The groups are shells around one centre, one inside the other: the same stretched ball of 6 dimensions in 10 sizes.
In the rows, zero is written as 128.
Some rows, each with its group after it:
[108 127 150 122 103 137  90 115 120 107] : k318
[143 144 121 126 101 177 139 172 124 128] : k897
[ 81 126 111 110  83 167 154 212 143  97] : k332
[ 73 124 142  76  99 158 155 214 140  96] : k508
[140 134 115 151 144 122 124  97 125 127] : k650
[101 135 117 124 114 149 156 181 136 106] : k508
[175 140 114 129 167 136 158 115 125 150] : k460
[ 93 121 136  71 112 159 173 209 146 101] : k460
[143 135 160 101 159 126 136 115 122 126] : k318
[105 138 107 133 126 136 134 159 123 135] : k135
[ 44 136 180 116 136  88  82 119 109  97] : k460
[126 132 135 131 135 122  97  97 114 136] : k135
[169 134 111 127 107 177 143 146 131 130] : k650
[105 125  92 132  82 169 146 185 143 106] : k332
[ 95 122 109  93 100 164 159 205 142 117] : k332
[116 142 111 108 109 172 159 208 127 136] : k508
[103 137 107 135 130 134 152 165 131 120] : k508
[147 142  81 149  82 191 146 185 130 134] : k743
[107 119 147  72 115 152 136 169 133 118] : k743
[ 55 130 158  85 128 123 141 188 129  99] : k508
[172 149  98 185 114 155 110  99 115 138] : k168
[179 130 118 131 153 137 144  93 131 135] : k281
[183 137 125 160 119 154 117  84 125 116] : k281
[140 139 165 125 150 117  95  80 108 129] : k650
[156 140 141 142 169 104  98  58 107 149] : k650
[166 140  80 156 138 149 153 130 128 150] : k168
[109 149 140 142 137 124 118 132 113 123] : k897
[158 152 103 158 104 175 139 156 121 132] : k168
[113 126 149 130 142 101  77  68 112 127] : k743
[110 152 128 131 171 109 138 141 110 152] : k281
[ 95 135 152 146 164  77  87  67 110 120] : k135
[148 135 113 161 114 141  99  93 119 128] : k650
[130 143 176 121 155 111  95  85 106 125] : k135
[ 48 124 150  88  93 144 137 205 137  83] : k168
[161 134  97 127  98 184 145 164 131 139] : k135
[ 84 135 160  93 149 112 122 146 116 125] : k897
[119 127 105 126  67 186 131 183 136 108] : k318
[133 141 104 156 157 113 130 106 120 143] : k508
[200 143 139 165 190  95  88   4 101 162] : k281
[183 153 115 149 129 162 120 117 108 160] : k460
[ 91 119 108 108  55 189 148 215 149  86] : k460
[ 99 146 118 160 107 139 117 149 120 111] : k318
[171 145 128 160 170 106  86  42  99 167] : k281
[168 137 116 103 135 167 159 158 127 152] : k332
[111 143 167 139 138 113 102 100 115 100] : k743
[136 140 165 152 159  94  79  43 106 119] : k332
[119 145 148 134 168  98 102  90 105 145] : k897
[124 128 128 115 151 117 119 110 120 143] : k135
[154 148 155 144 144 125  89  77 103 138] : k332
[132 149 128 149 132 135 110 120 110 138] : k897
[164 136  77 127 111 183 167 179 134 153] : k168
[146 132 101  96 147 154 174 175 132 158] : k460
[ 65 138 128 135 122 115 105 148 115 122] : k281
[106 127 131 129 138 109  94  96 116 134] : k743
[176 139  93 121  99 200 167 187 134 143] : k318
[106 119 127  91 110 149 131 161 133 123] : k168
[151 136  71 158 102 171 151 159 134 136] : k318
[106 132 153 144 118 120 100  99 124  88] : k743
[141 138  91 134 110 168 150 171 129 140] : k897
[137 134 107 135 100 164 125 148 126 130] : k650

New rows. What belongs after each?
[201 147 106 139 124 180 142 131 120 156] : k168
[137 131  62 130  95 187 180 210 144 138] : k281
[151 137 142 148 164 100  82  44 104 148] : k508
[127 136 178 105 146 119  95  94 110 124] : k508
[145 124 111 118  99 170 134 148 134 124] : k897
[ 75 118 104 132  80 151 137 178 147  83] : k281
[114 150 169 117 200  81 122  97 103 144] : k281
[102 131 111 124 103 151 128 166 128 123] : k897
[119 129 117  86  95 184 164 215 138 124] : k332
[150 133  78 113  96 196 181 212 142 140] : k168
[ 40 126 156 104  85 137 109 185 129  79] : k281
[127 147 121 122 116 163 143 179 120 136] : k135
[ 97 143 121 130 146 123 152 163 126 123] : k743
[124 151 115 155 140 125 109 121 106 152] : k281
[142 129 109  91 124 168 165 182 134 145] : k508
[ 85 127 116  99  80 176 160 224 143  99] : k332
[168 144  85 145 117 175 157 162 128 150] : k508
[ 89 142 126 111 126 141 148 190 124 127] : k135
[ 67 129 112 121 120 128 154 186 138 103] : k460
[149 138 152 107 116 162 128 141 122 120] : k332
[187 150 130 116 153 157 137 126 110 170] : k281
[ 40 133 171  83 103 137 131 207 128  83] : k281
[159 139 137 101 138 156 135 140 117 151] : k508
[ 67 134 135 130  90 141 114 170 127  91] : k508
[162 148 154 129 191  99 103  62  98 166] : k743
[ 84 129 121 126 122 126 134 155 132 108] : k650
[124 135 102 102 150 144 177 185 132 150] : k460
[105 118 134  88  87 171 147 188 144  93] : k168
[ 96 135 164 136 161  81  82  67 108 118] : k897
[145 147 149 122 167 119 123 105 109 147] : k650
[102 148 184 143 200  52  71  35  92 136] : k281
[143 140 155 143 136 124  94  80 112 118] : k650
[ 64 123 113 110  96 145 139 195 137 105] : k318
[120 141 167 174 151  79  44  15  97 116] : k281
[ 82 126 109  97 115 148 161 205 138 120] : k508
[110 123 127 108 126 136 142 148 136 112] : k650
[129 142  97 143 148 131 154 146 126 143] : k168
[159 151 172 112 169 124 114  97 103 148] : k743
[132 146 182 102 185  97  99  84  97 153] : k281
[102 123 146 112 115 132 114 129 130 100] : k650
[141 129  90 122  71 201 160 202 144 115] : k508
[115 139 123 149 142 118 129 119 124 117] : k332
[107 136 148 135 134 111  86  94 110 124] : k897
[ 97 124 102 107  89 172 167 212 147 102] : k508
[135 133 142 116  79 183 127 165 131  96] : k460
[153 143 145 128 159 126 132 104 118 132] : k332
[119 154 175 151 167  91  87  69  99 121] : k460
[182 139 113 169 152 122  99  49 112 151] : k332
[119 141 113 127  98 171 148 190 129 119] : k650
[134 141 143 167 116 130  96  86 119  97] : k281
[ 86 140 124 135 146 106 114 132 114 136] : k168
[124 136 101 143 133 135 146 143 130 127] : k135
[ 72 137 151 107 142 109 113 147 114 126] : k508
[159 135  85 130  90 195 162 188 137 134] : k332
[158 138 123 135 106 164 106 122 116 139] : k743
